There are 9 hidden switches. A switch that is on adds its own fixed numbers to the row, and there is some noise. The rows also spread widely along 14 directions, which tell nothing about the answers.
Known rows, each followed by its switches (1 for on, 0 for off):
[-16.4  -8.3 -20.5   7.4  16.8 -14.1  14.5 -18.6  -0.1 -10.3   2.3  -6.5
  -1.3  20.0  27.3  -6.8   5.4 -15.0   3.4  25.4 -32.1   0.5  -8.5  11.2
  -5.1] : 0 1 0 1 0 1 1 0 0
[ 21.6   5.5  38.6  -6.4  26.3  12.1  -3.0  -5.1  -2.7   5.2   8.4   0.4
  11.8  16.5  -2.7 -13.2   7.7  10.9 -30.6  -4.3   4.9 -11.0  18.2  -6.6
   2.9] : 0 0 1 1 0 0 0 1 1
[ -8.2  -2.1 -11.2   1.7  -8.4  24.3  29.2  29.5  52.9  16.3  16.9 -50.4
  -6.9 -30.3 -37.2 -20.9  -0.1  -3.9  28.6 -34.5 -32.2 -16.8  -8.2  -8.4
  -8.8] : 0 1 1 0 1 0 1 1 0
[  9.2  31.7 -10.9  13.0  21.4  33.1  -1.4   2.4   0.4 -20.7  30.0 -19.1
  -7.9 -12.8 -36.2  10.9  -6.4  10.5  26.6 -10.6  -6.4  16.0 -11.2   6.2
   2.5] : 0 1 1 0 1 0 0 0 1
[ -1.3  -3.4  10.7 -11.6 -11.0  -2.0  -6.9  -5.5   8.3  18.6  13.9   7.7
  14.1  22.0 -39.6 -19.8 -20.1  10.4  -4.3  11.3  14.5  22.0  15.6  -5.7
   3.9] : 0 0 0 0 1 0 1 0 1
[-16.6 -24.2   1.3  10.0 -17.0 -14.9   8.0  -7.4  21.4  15.6   3.7  22.1
 -17.2  49.2 -43.6 -49.7  -8.8   2.6   9.9   9.5 -20.2  -2.4  24.6  26.4
   0.3] : 0 1 1 0 0 0 0 0 0
[ 11.2 -25.4  28.2  24.0   9.5  -6.7   5.3  -1.4  12.7  27.9 -33.7   7.1
   2.1  12.5 -29.4 -40.4   7.6  -3.0  -9.4  -3.9 -30.3 -28.9   8.5 -28.7
  -2.3] : 0 0 0 0 0 1 1 0 0
[ 12.3  11.9  22.0 -12.6  -8.1   6.3 -12.8  -5.6  10.7 -15.9  37.0 -31.7
   5.2   4.1 -28.0   9.6  11.1  26.2 -18.9  27.2  30.7 -10.3   1.9 -50.2
 -41.6] : 0 0 1 0 1 1 1 0 0
[-12.8  -3.4  -6.5 -22.4  18.1  -8.8  22.8  14.4  20.0  12.3   0.0  -4.3
 -11.9  29.3 -12.5 -11.7   4.6   0.4  31.4 -10.4 -15.0  24.6  18.7  16.0
  -5.6] : 0 0 0 1 1 0 0 1 1
[ 12.2   8.4  -4.3  12.0  18.0  47.4 -36.6  49.2   8.8   5.2   5.9   2.2
   4.8  23.7 -49.1   5.5  -0.9  -2.9  -7.1  23.5   7.4   4.2  15.9   2.6
  -2.2] : 0 1 1 0 0 0 0 1 1
[ 22.0   2.5  16.7  11.6  36.8  -3.0 -24.9 -11.9  -5.7  -5.6  -7.0  10.1
  15.2   2.6  -9.0 -12.6  23.3  -2.9 -20.2  26.1 -12.7  25.8   2.1  -4.7
 -10.2] : 0 1 1 0 0 0 1 1 0
[-22.2 -14.9  -4.5 -15.8  -1.1  27.9  -2.7   6.8   6.0  -0.1  27.1   8.3
  -2.5  23.8   3.1 -19.2  23.5  26.2 -21.4  27.3  21.2   0.5  18.7  31.2
  -0.8] : 1 0 1 0 0 1 1 0 0
[-15.2   2.6   7.0 -13.4 -14.3  46.4  17.8  -6.5  13.6 -25.5  15.0 -28.1
 -34.1  23.0 -16.4 -31.6  -8.0  21.8  -4.5  -9.1  -8.1 -43.6 -16.1  13.7
   9.7] : 1 0 1 0 0 0 0 1 1
[ -1.9  16.3   8.2 -12.0  18.5  24.8  12.3  12.2  -1.5   9.6  16.0 -25.5
  -1.0  29.1  -8.9   1.6   6.5  -5.5   5.4 -16.1 -16.2 -12.9  -9.2  16.5
  -5.9] : 0 0 0 1 0 1 0 0 1
[ 15.7   7.5  18.0  31.6  28.4  20.3   3.1  10.4   2.6  14.8  35.9  -0.4
  13.5  -6.9 -30.1   3.7  -2.3  10.2   0.3  -7.1  -3.0  -6.1  32.8  -3.5
  11.7] : 0 1 1 1 1 0 0 1 1
[ 12.5  14.0  -8.7 -21.1   3.5   1.3 -13.8  17.5  32.6 -19.7   5.8 -20.4
  -9.4  21.7 -23.7   6.7   4.1   8.3 -19.2  18.5  -8.3  -2.9   8.8 -10.5
 -42.2] : 0 1 0 1 0 0 1 1 0
[  6.4   0.3   2.9   4.7  24.4   7.1 -11.1  -3.9  11.6 -19.1 -20.2 -23.7
  -6.6  16.6 -18.7 -29.0  37.7   6.7 -16.7  26.0 -40.4   4.1 -23.9 -10.7
 -29.5] : 1 1 1 0 1 1 1 0 1
[-12.1  -4.2   9.1 -15.2 -12.4  -1.6   4.4   8.1  34.5   9.2  34.2 -37.3
   7.1 -12.9 -19.1  -9.5 -12.6 -25.4  18.9   0.6 -13.1  10.9   2.6  -2.8
  -0.6] : 1 1 0 0 0 0 1 0 1
[ 13.8   3.2  38.7  13.6  18.5  -5.4  14.1 -17.1  -0.6 -32.9  40.6   8.2
 -35.7  31.2 -17.9 -15.0  16.6  25.9   7.6   7.3  -8.2 -27.8  42.6   2.8
   1.1] : 0 1 1 0 1 0 0 0 1
[  3.3   2.2  19.4 -12.0  12.5  -0.5  -9.9  18.0  23.3  12.3  21.4 -27.4
   4.7  -5.5 -16.1   3.4  19.4 -26.1  17.8   2.3 -12.4  13.8  -1.6  -7.8
 -21.5] : 0 0 0 0 0 0 1 0 1
[-11.6   4.3 -24.2  25.8   9.4  24.4  -2.4   7.9   5.5   8.1  13.0   3.5
  -1.3  16.4 -25.4  -9.6  26.4  15.9  -2.2  17.7 -16.7 -10.6  -3.6  19.7
 -29.9] : 0 1 0 0 1 0 0 0 0
[  7.8 -11.8  29.3  14.9  18.4 -23.1  14.7 -13.5  -2.3  -0.7   2.5  -2.2
   4.5   7.7  -1.7   5.6   3.0   9.3   6.1   8.9   5.5  -7.2  35.8 -40.0
  -3.0] : 0 1 0 1 0 0 1 0 1
[  7.5   8.8   0.7 -16.3  -3.3  25.0 -17.6  -3.0  18.5  -8.8  11.1  17.9
  -5.2   2.4 -23.4 -20.8   6.6  25.5 -21.1  -0.7  11.8   4.0   5.0  26.0
 -13.0] : 0 0 0 0 0 0 0 0 0
[  9.9  19.8   2.3   7.9  34.0  18.3   2.1  25.6   6.7   0.9  26.4 -10.0
 -11.5  15.4 -46.3   0.4   6.3   0.7  25.4 -13.8 -22.6  20.2  14.2  20.2
   5.9] : 0 1 1 0 1 0 1 1 0
[-11.5  -0.1 -15.6   6.1  22.1  22.1   8.0  18.7   6.7  -4.0  18.2  -9.6
 -12.1  22.9 -14.5  -3.2  31.2  19.2   5.9  13.3  -8.1   4.5  10.5  15.4
 -15.8] : 0 1 1 1 1 1 1 0 0
[-24.0  -9.9 -39.6  10.1  -9.1  52.5  10.3  44.3  22.4 -10.7  16.0 -30.4
  -7.9   5.4  -3.7  12.3 -10.9  12.9  -6.9  34.6   4.2 -51.1   5.7 -19.2
  -5.5] : 1 1 0 0 1 1 1 1 0
[ -3.1   2.5 -19.4  -0.8 -11.4   3.9   0.9   9.6  29.9   4.8  -5.3 -18.4
  -3.1  21.9 -34.1  -8.9 -28.2  10.5  -8.5   0.7 -16.6 -18.8   0.9 -15.7
  -7.1] : 1 0 1 0 0 0 1 0 1

New rows. What belongs after each?
[ -8.2  -1.7 -13.1  24.5  34.4 -21.0  20.3   3.3 -14.2  21.8  -3.5  -1.8
  14.4  41.7  16.3   4.6  20.1  -9.7   0.2  15.1 -30.2  -9.6  11.6   2.7
  -8.4] : 0 1 1 0 0 0 1 0 0
[-30.9 -19.5 -18.0  15.5 -28.0  28.0  26.0   5.6  15.4   5.3  21.4   0.2
 -21.6  33.6 -33.6 -33.5 -12.4  30.5   5.1   7.3   1.9 -34.3  20.7  12.6
  12.2] : 0 1 1 0 1 0 1 0 0
[  6.6   6.9   9.5   3.5  14.6  24.5   7.1   6.7   2.1 -15.9  16.2  -5.1
  -7.7  17.1 -18.1  -8.5   5.0  34.7 -19.0   5.6   2.5 -19.3  25.7  -1.8
   7.7] : 1 1 1 0 1 0 1 0 1
[ -3.0 -18.2  30.1  15.2  21.7   4.5   6.8  27.1  17.8  13.8  21.6 -25.8
 -10.0  -4.5 -18.0   7.4  28.7 -11.7  38.7   6.2  -1.1  -6.2  24.0 -31.8
  -9.2] : 0 0 1 0 0 0 1 1 1
[-14.4  -1.1 -26.1  -2.5 -10.9  -8.8  10.6 -11.5  19.1 -18.9   1.1 -22.0
 -11.0  -2.6 -17.3  -1.1  -8.4  13.0  25.5  12.5   4.1  15.2  -9.5 -23.6
 -18.3] : 0 1 1 0 0 0 1 0 0
[ 25.0  23.9  12.0 -17.0  26.6 -21.9  -2.2  17.4  25.7 -12.9   6.1 -36.0
  -3.1  36.2  -5.2   0.7  25.0 -17.5 -16.1  10.8 -43.8 -19.0   1.0 -16.5
 -46.6] : 0 1 1 0 1 0 0 0 1
[ -5.0  11.0  -0.3  -3.1  14.7  15.4   6.5  14.1   8.6  -4.8  24.3 -31.5
 -14.9  19.1 -24.3  15.3  22.5  16.7  15.1  -1.3   1.8  -4.7  -1.1  -9.7
 -31.9] : 0 0 1 1 0 1 1 0 0
[  2.7   6.2   2.2   5.9  23.1  -9.4   7.6  18.9  14.4  24.4   6.9  -9.9
   5.1  34.8  -9.4  -2.0  13.1 -11.8   1.7  -7.8 -32.1 -19.8  12.5   6.8
 -16.5] : 0 0 1 0 0 0 0 0 1
[-24.7   4.8 -17.7  -2.3   0.6  -4.4  24.9  10.5  14.7  29.0  30.2  -9.3
   8.7  15.9 -20.1  -2.4  13.1  12.3  26.8 -17.2  -0.7  17.9  15.4  30.4
 -16.6] : 0 1 1 0 0 0 0 0 0
[  2.7   7.9  13.9  -4.5  -7.7   2.2  17.2 -12.4  36.1   8.6  31.1 -24.6
   6.2 -39.8 -43.4 -26.8  -5.8  12.7  24.9 -37.1  -7.5  19.9   0.9  -1.1
  -2.2] : 0 1 1 0 1 0 0 0 1
[  6.7   5.2  19.1  10.4  11.8  -0.1 -23.5   9.0   4.9  28.5  19.6   4.6
   6.1  40.3 -54.6 -15.6  -1.7 -20.3   9.5   5.7 -19.5  19.5   9.1  17.4
  -3.6] : 0 0 1 0 0 0 0 0 1
[  6.9  25.1   3.2   2.4  16.5  14.1  -0.7 -11.8 -26.1  12.8  -8.0   6.6
  23.8  15.8 -30.2  -0.2   3.7  28.8  -7.9  -9.8  20.6  26.5  -2.0   4.4
 -10.7] : 0 1 0 0 0 0 0 0 0
[-12.2 -21.7   6.5   1.6  -6.1   9.4  16.5   9.6  29.8   4.2   0.8 -10.6
 -23.9  11.3 -38.1 -21.4  -2.5  18.9  24.9   0.3  -3.2  -9.0  20.0 -21.6
  -6.7] : 0 0 0 1 1 0 1 1 1
[  5.4 -14.2  13.9  -5.5  10.0 -15.2   8.5   8.2   9.1  -0.6  -0.5  -1.2
   7.0  25.9  -1.9  -8.5  -6.1   2.7 -13.5  30.3  -0.3 -10.6  32.3 -31.4
  -2.9] : 0 1 0 0 1 1 1 1 0
[ 22.5   4.2  23.1  26.0  31.2  -6.1  -0.8  -7.3  -0.6 -15.2  10.5  14.5
 -19.1   7.1 -33.1  -8.9  -2.5   7.3  12.7  -3.2 -16.6  -3.1  28.0  -4.0
  11.1] : 1 1 1 0 0 0 0 0 0
[ 19.6  -1.7   1.6   4.5  24.9   0.4 -29.6   7.7   6.0 -16.3   3.6  16.1
  -1.8  15.9  13.9  -1.2  -1.0 -25.8 -23.6  41.2 -18.1 -10.4  10.5  -1.0
   0.8] : 0 0 0 0 0 0 1 0 0
[ 11.9 -18.5  25.6 -24.7  18.5   0.9  -2.0  13.9   5.1 -17.4 -15.2  16.8
   3.9   4.6  38.7 -10.5   1.4  -7.1 -16.7  30.1  28.2  -5.1  41.4 -18.4
  21.7] : 0 1 0 0 0 0 0 0 1
[-23.3 -15.6  14.6  -5.5  -6.6   7.2  30.8  -5.2  13.8  16.1   4.9 -35.6
  -5.8  14.4 -14.0 -28.8   6.7   3.2  17.4 -13.2 -17.3 -15.5  -7.1  -7.9
   3.6] : 1 0 1 0 0 1 1 0 1
[-45.0 -19.9 -43.1  22.8  -6.8  38.0   5.7   0.1  10.6  24.8   3.1   3.3
  12.2 -19.6 -19.3 -14.4  26.9  28.9  22.4   7.1  14.0  33.0  -7.8  29.7
 -12.2] : 0 1 0 1 0 0 1 0 1
[ -9.9  -8.4   7.2  26.3  41.1 -19.8  11.2  -4.0   2.9  19.6  23.1   4.0
   6.2   6.7 -17.9  -3.4  34.0   0.7  36.8  -0.3 -26.9  40.7  21.3  22.2
  -3.1] : 0 1 1 0 0 1 1 1 1
[-21.8 -15.6 -18.9  -5.6   5.4  17.4   0.9  -2.5  11.0 -23.0 -11.9   6.8
 -24.2  10.0 -17.5 -12.8  23.5  32.5  23.6  19.9  14.3  33.8   6.7  12.0
 -12.7] : 0 1 0 1 0 1 1 0 1
[ -0.4  -7.5   5.3 -16.9   5.3  16.8 -10.0  24.9  16.5  -2.4 -26.0  -9.9
 -18.1  28.1 -49.8 -20.3  10.6  10.6   8.5   7.8   3.2  20.4  10.0 -10.5
 -17.1] : 1 1 0 1 0 0 1 0 0
[ 23.2  10.1  19.3 -14.5  15.5  21.5 -22.0  25.5  19.0 -16.4  14.0   4.9
 -24.3  19.0 -45.9 -13.6  19.1  15.5  -0.3   8.1   7.7   4.5  19.3  -1.8
 -17.5] : 0 0 1 0 1 0 0 0 0
[  3.2   4.9   6.7   2.6  15.8   6.0   8.6   7.5  15.1  -9.6  31.4 -22.3
   3.4   1.5  -8.6   4.5  15.5  21.2  -7.8  11.1  -5.0 -10.5  20.0 -11.4
 -11.3] : 1 1 1 0 1 1 1 0 1
[ -1.9  -4.3   5.3  34.4   2.3  22.7  -7.9  -8.0  11.9  -4.8  23.3   9.8
 -12.9   5.5 -39.2 -22.4   3.3  15.4  -1.9   7.0 -21.1 -24.0  13.5  17.7
  -3.8] : 1 1 0 0 0 0 0 0 1
[  9.7  -1.9   9.4  -2.0  14.3  16.5  -6.3  12.0  33.3  -2.3  18.2 -29.2
  -2.8 -33.4  -8.0  -4.0   8.0 -14.6   8.5  -4.2 -11.4   0.4  -4.8 -15.7
  -9.5] : 0 0 1 1 0 0 1 1 0
[ 10.7  15.4 -16.6  -5.0  20.3  -7.3  24.4  -2.6  17.1 -20.0   3.2   8.2
 -12.1  17.2  -8.7   0.4 -30.5  24.6   3.6 -15.5 -17.9  -0.6  29.6   9.0
  12.3] : 0 1 0 1 1 0 0 1 1
[-11.2  -5.7   8.5 -12.1   9.3  -9.0   2.8   5.6   6.3   2.9  13.4 -14.7
  -8.9  37.5   3.3  -2.0  30.4 -10.1   3.2  22.7  -8.9  -8.9   3.7  -2.2
 -31.1] : 0 0 0 0 0 0 1 0 0
[-13.7 -29.3  12.7  14.7  -1.4  17.5  17.2   9.9  40.5  10.9   5.7 -24.2
 -19.5 -26.8 -17.9 -41.0   7.2 -15.1  24.0 -12.8 -33.1 -25.7  -1.3  -5.8
  10.8] : 1 0 1 0 0 0 1 1 0
[ -6.0   7.1  -4.2   4.1   8.4  12.8  14.5 -16.9  -5.0  -8.7  16.6   2.6
   9.4   2.3 -20.7  -1.3   2.9  51.4  -1.5   3.6  17.0  16.3  13.8  -0.1
  -3.7] : 0 1 0 0 1 1 1 1 1
[ -4.4 -27.3   8.4  10.6   1.7  11.0  21.3  10.1  16.9  14.2 -23.5 -10.2
   0.7  -0.6 -12.8 -35.0 -10.8 -13.7  10.8   1.3 -16.2 -20.9   7.0 -28.9
  13.2] : 0 1 0 1 1 1 0 0 0
[ -8.9  -6.3 -14.1  16.9  -4.5  18.6  11.7   7.0   7.2  16.3  15.2 -14.1
  24.3  -1.6  -6.3  -1.4  -5.2  10.7 -15.8  16.3   2.9 -24.6   5.4 -18.6
  -6.5] : 0 1 0 0 1 1 1 0 0
[-10.3   3.5  18.7 -25.6  20.3   7.1  35.7  18.2  -4.6  16.9  10.2 -11.9
 -11.7  45.4  -8.6 -16.9  24.9  15.7  13.9 -22.2   0.2   1.7  21.5  15.9
   5.2] : 0 0 1 0 1 0 1 0 0
[-13.6   6.7  10.7 -35.5 -21.7   9.9   2.6  12.7  32.5   5.2  32.8 -27.6
 -10.7  32.4 -55.4 -15.8  -7.4  21.5   7.3  -6.1   9.7  10.0  11.1   9.1
 -18.9] : 1 0 1 0 0 1 0 1 1
[-25.3 -17.8   1.8  33.1   5.1   6.8  37.3 -11.6   5.1  14.3  44.2 -11.3
 -10.6  16.1  -6.3 -19.9   2.5   2.7  24.0  -2.6 -26.6 -23.6  21.3  20.9
  21.0] : 0 1 1 1 1 0 1 0 1
[ -6.3  15.9 -27.8 -13.2  38.8   8.8  24.9  22.1   0.1   9.1  -5.2  -3.6
   2.4  27.8  17.6  16.5   1.5   1.6  11.4 -17.3 -15.2   5.5   5.3  25.4
  -0.1] : 0 0 0 1 0 1 0 1 0
[ 18.8 -11.9  10.3  39.9  13.5   8.4 -15.2  -6.4  15.6   7.9  -6.6  37.4
  11.1 -10.3 -30.6 -26.4  15.6  36.6 -34.6   2.7 -10.4 -17.8  34.5   0.8
  -8.6] : 0 1 0 0 0 0 1 0 1
[-22.5  -6.8 -33.3  10.8  -0.2   0.6  24.1 -22.7  -0.8  11.7   8.4   2.5
  25.4   8.3  15.8 -10.7 -16.6  23.2 -14.5   9.2  -2.1   0.4   2.0  14.5
  11.8] : 0 1 1 0 0 1 1 1 0
[  8.1  13.8   8.9 -26.8  21.2   2.8   4.8  23.4  19.2 -60.3  35.9 -17.2
 -52.8  32.6  -4.0  23.2  30.6  29.4  10.8  21.8  10.8 -18.2  36.0  -1.6
 -33.6] : 1 1 1 0 0 1 0 0 0
[  4.8  -0.3  20.8  17.7  25.2 -22.8   6.0  -5.6   8.9 -13.3  28.0 -21.3
 -16.8 -19.5 -27.1  11.0  21.2 -11.5  59.6   4.6  -7.0  29.1  11.0 -27.2
 -14.6] : 0 1 1 0 0 0 1 0 0
[-13.6   1.2 -35.2 -10.5  -6.4  -7.7  -9.0   3.4  19.3   7.0  11.1   1.6
   9.3  32.0 -11.3  -2.9 -11.6   9.5 -17.1  24.4  -3.1  12.1   6.0  12.3
 -16.1] : 1 0 1 0 0 0 1 0 0
[  3.7  11.3 -10.8  -7.8 -18.6  24.4 -18.9  14.0  23.5 -10.1   6.7  -6.7
  -9.3  38.0 -55.2  -9.6 -27.2  17.6 -20.6  16.9  -2.9  -9.3   6.7   1.4
 -12.8] : 0 1 0 0 0 0 1 1 1
[-17.9 -10.7 -21.4 -16.8  16.4   9.2  20.1  32.9  23.1   2.8  10.9 -17.8
  -6.7   4.0  40.3  10.2  15.1 -16.6  17.5   7.2   1.5 -13.0  15.1   5.5
  -3.9] : 0 0 1 1 0 0 0 0 0
[-17.0   3.7 -54.5   8.2  23.3  21.4   7.4  -3.0  -0.9 -32.4 -18.5  -3.6
 -16.9  -9.3  14.7  24.9   5.6  31.3  27.8  16.8  18.4  25.2 -13.5 -11.5
  -3.8] : 0 0 1 1 0 0 1 0 1
[-30.6 -17.9 -22.9  22.1   7.5  16.1  -8.3   8.0   4.3  26.9   3.2   8.0
  12.5  13.9 -24.7 -15.1  16.9  -5.4  21.7  27.4  -9.9  35.6  -0.2  27.0
  -4.1] : 0 1 0 0 0 0 1 1 1
[-10.4   4.1 -45.8 -23.9   5.7  -2.3  24.8  52.8  55.6  17.8 -11.9 -16.3
  -0.1   3.9 -18.3  -1.6   0.0  11.9  17.7 -18.5 -20.8   7.9  19.1   8.9
 -26.5] : 0 1 0 0 1 1 0 1 0
[  5.0  -0.6  16.0  18.9  35.9  12.2   3.3  16.9  -1.9  15.0  22.7   3.0
   4.2  10.0  -8.9   3.1  17.7   1.9   3.3  -2.2  -9.5 -15.8  24.7   5.5
   4.5] : 1 0 1 0 0 1 0 0 0
[ -4.8  -3.6  -4.7  12.3 -11.5  25.1   4.3 -12.2   9.8  -2.5  28.9 -11.8
   9.5  -5.7 -17.0 -23.0 -19.8   6.7 -14.3  13.8  -5.8 -15.9  -6.3  -1.4
  13.9] : 0 1 1 0 1 1 1 0 0
[-18.0 -16.8  -4.9  -5.5  -3.0   7.7  15.1   1.9  16.6   5.2   4.0 -10.0
  10.8  -6.7   7.9 -14.9  13.8  15.5  -3.7  12.4  14.7   3.0  11.7  -6.4
  -3.8] : 0 1 1 0 0 0 1 1 0
[  5.2 -13.1   1.9  20.5  -1.8  -4.9 -24.8   1.8  37.0  -0.7   6.0   1.4
  -1.1   9.6 -49.6 -22.8   9.1  15.9 -20.4  28.6 -22.2  -4.4  19.5  -9.4
 -28.9] : 1 1 1 0 0 0 1 1 1
[  6.3  14.1   5.9   2.1  -1.8  28.4   0.2  -4.2  -2.4  -9.9   7.0 -19.5
   4.9  12.0 -15.4  -4.0   3.0  27.7 -38.9   6.5   4.1 -35.6  -2.7 -13.3
 -17.4] : 1 1 0 0 0 0 1 0 0
[  0.5  -7.1  26.0   8.5   4.4  25.2   3.6  35.3  11.2   8.7  16.7 -47.8
  -8.0  21.5 -32.8   8.5   4.4 -17.4  12.1  13.2   1.2 -31.5  10.6 -46.2
 -13.3] : 0 1 1 1 0 0 1 1 0
[  0.2   4.5  -5.6  21.2  18.6   8.7   2.3  25.1  11.1  10.0  15.3  -9.6
  -1.6  19.7 -27.5   4.2  10.7  -5.0  15.3   8.8 -21.4 -13.2  15.9  -1.1
 -15.9] : 0 1 0 0 1 0 0 0 1
[  7.6   7.7 -20.6  -8.1  20.3  31.5 -30.5  16.3  11.1 -12.7   7.0   9.2
  14.4   2.7   1.1   1.7 -16.6 -12.3 -23.0  27.0  -3.5  25.7   5.1  26.4
  15.3] : 0 1 0 1 0 0 1 1 1
[-26.8  -3.8 -34.9  28.3  10.5   9.6  16.5 -12.7  12.5   0.2  34.9   1.7
   0.2 -10.0  -1.2   1.0  25.1  27.7  13.8   6.7 -19.3   3.5   1.3  35.2
 -19.7] : 0 1 0 0 0 1 1 1 0
[ 16.1  -2.2  19.9  38.3  25.2  31.7 -15.3   6.8   5.7  12.7   9.3  21.2
  -1.3   1.8 -42.4 -26.4   8.3  -1.7  -4.2 -11.4 -27.9 -11.8  18.2  27.4
  10.9] : 0 1 0 1 0 0 0 0 1
[  8.1  18.7  -3.9   6.3  46.5  15.7  26.9  16.0  -5.2  13.0  -8.2 -17.8
   9.2  15.0   1.0   3.1  -4.0  -3.7   7.2 -32.8 -30.3   4.4   5.9  13.6
  24.0] : 0 1 1 1 0 0 1 1 1
[-15.7 -10.8  -9.6  22.8 -11.5   6.2  32.0  -7.3  41.0  -9.9  20.9 -19.8
 -27.1 -14.0 -21.4 -21.0  16.6  31.8  17.9 -20.3 -27.5 -37.8   9.3   3.9
 -18.7] : 0 1 1 0 0 0 1 0 1
[-18.4  -8.7   3.8  -3.0   3.9  14.3  27.6  -1.0   0.7  -1.2   0.8 -28.7
 -11.2  21.8 -14.8 -16.7  18.2  19.6  12.0   8.2   4.4  -2.7   0.8 -17.7
 -10.7] : 0 1 1 1 1 0 1 1 0
[ 12.2  16.2  18.0  11.0  20.5  52.6  -7.1  45.3   3.9   5.5  30.0 -31.7
   2.0  -4.6 -39.9  15.5  10.0  -1.2  11.2  -9.7   9.7 -12.5   7.1 -11.9
   1.8] : 0 1 1 0 0 1 1 0 0
[ -3.5   7.8  -5.0 -22.6  -9.6   1.0   4.7 -14.2   7.3 -36.4   2.5 -22.5
 -25.5  31.9 -22.8 -11.2 -13.9  12.4   9.0  17.2   1.6   7.7 -11.1  -9.5
  -7.1] : 0 1 1 0 0 1 1 0 0
[-17.7 -15.5   7.8  -6.2  10.7  -4.2  22.7  -3.1  36.2   2.5  18.1 -16.0
 -22.4  -7.4  -5.1 -37.9  17.1 -17.8  35.8  -9.2 -45.5   1.6   0.5  25.7
  -0.5] : 1 0 0 0 1 0 0 1 1
[-25.1  -3.7 -31.5  23.3  17.9  57.5  32.7  27.2  -0.6  11.7  -9.4 -25.9
   8.7 -21.4   6.4   1.5   3.4  17.0  15.8 -13.6   1.0 -26.5 -11.9  -3.1
  19.1] : 1 1 1 0 0 1 0 1 0
[  4.8  14.0 -16.6   2.8  20.3  12.7  15.6   6.7 -13.4  19.0 -36.7  -4.7
  11.5  28.5 -16.2   0.6 -24.9   3.8  -2.0 -20.1 -11.0  -1.8  -9.0 -11.9
  10.6] : 0 0 0 1 0 0 1 0 0
[-17.4 -14.1  -6.0  28.6  23.5  14.6   8.2   3.7 -12.7   9.0   0.1   2.0
   7.0  26.3  -6.4  -1.6  35.7  26.2  -0.7  26.0   2.2  -1.1  12.2  -0.8
 -11.5] : 0 1 1 0 0 1 1 1 1
[  9.0   7.5  -5.1   7.1   3.0  17.0 -14.3  -4.5  35.7 -15.4  29.0 -15.8
  -3.7 -26.4 -15.2  -4.9  13.1  14.1 -10.1   1.3 -12.4 -12.6  -6.2  -0.2
 -25.8] : 0 0 1 0 0 0 1 0 1
[-15.2 -17.8   2.5  22.6  -3.5  57.2  -9.8  29.6  21.0   4.6  -1.3 -24.1
 -25.7  15.9 -66.6 -32.6  23.8  18.9  14.9  15.6 -10.6 -26.2 -11.8 -13.3
 -18.7] : 1 0 1 0 1 1 0 1 1
